The rows of a group lie close to one hidden flat surface of 15 dimensions, which may be shifted away from zero. Surfaces can cross.
In the rows, 128 means zero.
Some rows, each with its group after it:
[129 113 142 128 112 135 127 143 129 120 122 153 137 148 120 132 120 127]	W
[119 134 103 167 136 103  83  97 180 142 107 141 146 116 179 132 127 116]	W
[ 63 184 112 155 168 159 110  84 162 154 129 144 145 145 122 165 123 119]	T
[102 119 174 100 113 129 104 165 127 213 145 104  97 123 150  88 108 129]	W
[ 66 166 150 171 152 149  63 152 159 135  92 178 107  81 158  80 134 132]	W
[124  96 137 154 121 221 117  89 147 123 132 138 164 106 136 173 107 109]	E
[121 155 160 128 190  87 159 125 109  66 141  77  94 157 155 145 114 150]	E
[113 166  95 161 172 129  71 108  91 127 128 110 114  84  71 120 150 163]	E
[169  93 123 152 132 172  97 103 178 145 121  95 152 127 170 165 109 129]	J
[138 153  59 103  81  93 154  83 171 148 128 131 122 148 127 138 140 156]	E
[175  82 106 155 100 141 171 115 154 156 120 107  84  85 103 118 127 109]	E
[187 113 142 129 160 127 181 137 116 127 107 137 110 122 111 144 158 119]	W
[ 94 162 127  64  76 107 178 169  91 100 146 155 145 202 184 135 161  82]	T
[ 55 151 113 157 133 135 176 120 131 131 139 127 125 141 128 130 155 166]	J
[ 98 119 136 143 108 143 126 157 149 171 127 109 129 135 159 110 187 126]	J
[129 131  82 136 131 132 147 139 133 146 121 127 170 149 104 125 183 144]	W
[132 116 156  85 132 102 117  90  95  85 143 152 108 174  73 112  89 110]	T
[148 137  77 113 148 163  97 134  99 149 103 152  96  97 152  99  97 178]	E
[ 72 113 154 131 159 136 133 180 103  78 125 158 112  94 145  98 107 136]	W
[104 125 153 153 164 159  85 107 114 125 127 123 112 165  87  94 109 134]	T
[101 171 141 115 147 165 129 128 126 122 137 131 146 128  52 117 152 109]	W
[174 144 116 122 146 151 107 140 157  73 116  75  97 156  76 172 114 169]	T
[153  90  93 103 120 142 123 147 173 144 121  87 141  92 168  86 174 115]	W
[153 129  72 115  83  83 107 126 100  69 116 133  79 157 161  98 115 132]	J
[ 99 187 150  91 111 152 123 139  97 141 132 203 175 109 148 137 106  96]	E
[ 77 144 115 154 134  97 119 149 188 155 128 123 118  66 124 153 152  90]	W
[177  79  95 138 138 133 156 129  80 171 118 156  90 119  52 149 112 133]	J
[147 104 124 116 141  77 118 127 153 138 125 104 111 105 143 113 142 139]	J
[165  86 176 150 158 165  86 131 125 151 126 102 172 105 199 147 132 104]	J
[149  90  46 152 132 179 161 162 102 133 113 148 157 149 104 139  66 158]	W
[121 112 137 115 154 101 102 136 128 130 121 143 103 154 115 147 130 133]	T
[110  57 147 151 180  76 138 163 170 215 121 124 120 158 102 118 105  97]	T
[138  79 155 122  96 133 163 136 155  56 124 180 176  93 101 141 148 121]	W
[128 121  75 147  76 159 170 120  83 147 135 181  99 100  76 179  76  78]	J
[126  98  85 129  84 150 116 132 110 134 122 147  94 115 177 155 137 144]	T
[158  82 162  83 112 195  99 125 146 195 120 147  95 123 129 144 108 114]	J
[ 94 183 174 131 126 166 106 102 179 149 122 137 150 129 127 148 194 134]	E
[117 148 133 135  83 125  74 102 119 136 117 164 104 126 137  93 144 106]	J
[145 120 131 169 113 198 170  87 152 145 111 155 123 139 121 163 131 116]	J
[176 117 146 158  79 120 133 100 171 114 112 153 166 148 105 125 118  99]	W
[100  57 150 166 136 147 138 135  72 110 125 160  83 130 162 160 146 165]	W
[124 166  94 186  67 110 169 121 132 125 131 103  77 177  83 149 136  75]	T
[ 47 109 165 144 152 164  97 188  86  95 148 129 130 164 145 201 127 120]	J
[166 160 146 123 117 120 161  99 103 144 118 147  93 120 125  59  97 159]	T
[107 215 132  81 132  98 175 120 107 180 152 141 186 127 181 126 106 134]	J
[136 147 157 133 143 136  99  92 119 183 138 110 116 131 132 139 111 121]	J
[144 131 149 148 109  84 125  61 135 188 116 166  68 121 145 131 128 116]	T
[178 140 160 132 122 150 123  59 110  82 110 142 138 132 177  78 159 207]	T
[120 118 130 132 143 136 140 143 143  82 143  77 117 143 153 203 152  91]	E
[150 124 111 130  92 133 150 111 129 107 143 119 159 114  99 138 115 111]	T
[129 134 155 187 126 147 196  58 118  59 133 142 175 141 109  66 100 139]	T
[144 139 151 108 133 105 150 107 119 115 144 148 112 109 101 193  99  85]	E
[138 167 127 174 135 105 112 137 120 142 114 125 124 138 183 155 129 108]	E
[136  71 156  40  71 104 128 122 150 156 151 153 109 143 149 172 109  67]	E
[131 135 129 157 128  89 120 136 112 110 128 123 127 156 144 151 116 103]	E
[103  76 114  82 120 118 122 196 166  87 114 127 102 157 120 105 166 158]	J
[155 157 129 156 107 179 150 151  69  91 116 108 108 144 175 104 149 141]	T
[109 149 125 171 154 114  93 155  81 138 124 124 132 102 157  89 126 125]	E
[ 85 145 186 156 109 139  85 136 152 144 107 140 107 126 170  70 161 189]	T
[ 95 150 109 157 136 115 114 150 110 117 127 123 106  77 170 134 144 110]	E
[146 123 140 117 166  82 124 150  87  99 125 108  98 153 127 103 148 119]	E
[116 114 108 136  95 117 164 101 105 154 151 112 210 142 163  53 150 161]	W
[136 157 127  88  91 167 102 142 111 117 135  91 137 204 138  94 169 129]	T
[ 56 131 117 181 173 119 104  77 112 148 137 159 180 110 138 137 159 185]	W
[177 141 161 116 191  87 116 107 124 140 108 131  61  90 180 168 136 115]	E
[121  87 167 117 140 169 108 139 110 169 139 104 111 128 145 131 143 116]	J
[ 99  89 159 128 137 113  70 136 138 133 135 134 162 145 136 150 127 130]	W
[138 138 111 125 130 135 125 106 151 140 140 103 169 102 152 120  96 127]	J

New rows. What belongs after each?
[121 132 127  99 110 115 152  98 135 156 161 110 154 124 128 124  83 110]	W
[120 108 107 118 101 120 129 126 130 165 137  96 121 148 179  86 147 143]	W
[125 148  88 168 174 126  96  73 168 131  99 144 111 116 145 169 159 127]	W
[137 169  85  84 128 142 104 117  79 168 145 126 134 120 113 129 103 146]	E
[142 145 135 103 109 130 130 129 121 111 132 127 122 128 131 140 121 131]	T
[146  92 196 130 119 130  86 106 164 117 124 126 113 117 135 138 119 150]	T
[105 108 112 134 142 131 112 154 149 117 136 100  98  64 100 164 145 108]	E
[100  76 175 106  70 102 121 179 122 136 137 157 127 171 135 110 127  79]	T
[ 66 155 109 158  92  69 187 168 146 163 135 138 102 129 109 111 108 145]	W
[ 96 153  92 137 116 112 149 120 123 123 145 119 147 150 121 124  92 108]	W
[127 148 148  94  53 142  43 116  77 151 112 202  77 155 203 109 146 112]	J
[127 133  81 192 105 119 130 135 142 112 136  50  86 147 154 175 137 127]	E
[ 98 131 143 113  75  67 146 111 124 124 140 159  65 110 126 106  79 137]	E
[ 72 132  79  86 138 127  99 133 142 131 155 111 107 156 119 204 104 101]	W
[100 136 124 164 124 165 170 123 181 106 113 147 127  59 141 124 152 131]	E
[ 94 125 133  75 103 141 121 143 193 152 150  69  82 139 129 161 144 153]	E
[ 94 188  74 129 133 153  75  75  67 130 113 196 105 128 140 148 149 145]	T
[165  73 171 157 161 135 117  70 109 130 135 128 152 114 103 132 126  84]	E
[118 134 132 163 117 128 104  96 155  86 124 144 140 134 118 153 125  78]	W
[144 171 127 112 183 102 130 121 140 119 114 128 152 143 116 145 199  97]	W
[171 118  90 148 142  93 165 161  71 125 110 162 200 137  97  73 153 131]	T
[108 106 142 130 119 126 164 155  88 115 141 116  87 153 121  93  98 138]	W
[115  75  76  87  31 104 105 127  92 105 117 201  61 148 182  61 114 143]	E
[182  76 143 141 142 153 130 176 121  70 102 130 125 107 160  77  82 123]	J
[ 35 151 157 125 108 137 111 124 111 110 159 158 167  99 126  96 119 116]	T
[169 106 146 140 121 113 130 116  97 111 139  96 120 106 110 104 131 136]	T
[133 132 109  94 213 150  97 143 193 135 115 135 184 106 102 192  95 159]	E
[156  99 124  79 162 169 148 150 135 118 132 115 145 116 145 140  73 155]	T
[172 107 141 123 154 107 137 149 106 128 118 113  88 113 140 129 151  89]	E
[ 72 161 150 103 125  94 216 160  78 142 152 163 127  94 158 125 140 119]	W
[131 157 143 190 131  95 142 143  96 134 110 176 143  90 135  93 105  94]	E
[164 102 144 105 161  96 148 142  79 152 127 146 100 177 153 184 126  50]	T
[112  99  21 126  82 107 128 153 170 135 130 146 195 120 187 174 103  86]	E
[137 181  94 144 164 104 125 146 147 117 116  99 119 144 105 173 139 151]	E
[148 128 152 166 135 189 136 144 157 105 112 118  92 111  86 189 130 118]	E
[107 120 163 182 120 156 104 144 124 135 123 134 108 109 110 119 107  95]	W
[113 131 121 133 138 136 114 107 132 128 142 101 175 167  97 110 150 113]	T
[147 179 161 104 136 120 156 207 148 156 114 118  99 136 101 153 127 110]	E
[130 136  93 139 111 125 138 140 141 155 130  92 116 121 136 123 142 129]	E
[125 107 118 138  95 125  91  72 149 129 119 156 159 154 143 139 178 142]	T
[148 137 140 122 161 130 136 128 117 145 139 105 182  99 122 106 132 129]	T
[123 121 147 112 158  75 130 106 133  94 126 108  78 147 177  76 113 152]	W
[164 117 102  95 174  70 144 116  91  93 122 162 123 101 101 124 130 110]	E
[136 113 116 120 120 116 127 104 138 130 142 108 142 117 143 142 148  96]	J
[161 174 112 126 158 147 143 170 164 169  88 142 117 117 194 145 110 148]	E
[156 150  92 155 119 177 120 129  83 128 132  96 133 180  68 125 122  77]	T
[146 122 169 186 153 151 113 119 143 115 101 144 178 172 115 108 163 123]	E
[165 136  97  98 145 112 217 118 164 150 128 124 130  65 104 143 134 125]	W
[146 179 192 108 116 121 118 115 130  98 127 117  86 101 162 154 135 150]	T
[132 119 138 144 200 172  86  98 167 136 101 150 135  78 173 181 115 195]	T
[ 99 148 119  93 138  76  95  93 137 141 128 134  93 163 108 123 160 177]	J
[152  84  97 180 169  99 180 102 177 124 117  93 105  69 106  85 100 168]	E
[100 118 121 115  83 134 177 180  84 132 119 194 100 136 133 132 164 106]	J
[145 208 107 130 141  99 129 158 116 127 113 125 119 150 115 174 153 122]	E
[173 144 118 147 132 129 155 146  92 129 103 148 101 125 104  90 123 131]	E
[163 126 139  90 136  96 132 106 184 104 139  76 111 117 123 120 130  69]	W
[104 149 143 168 113 113  72 172 117 146 126 113  93 134 148 153 111 117]	E
[143 134 118 128 134  82 124 146 111 138 128 121 140 137 131 123 157 113]	J
[109 153 157 111 162 106 111 135 120  76 119 131  51 153 160 133 123  90]	W
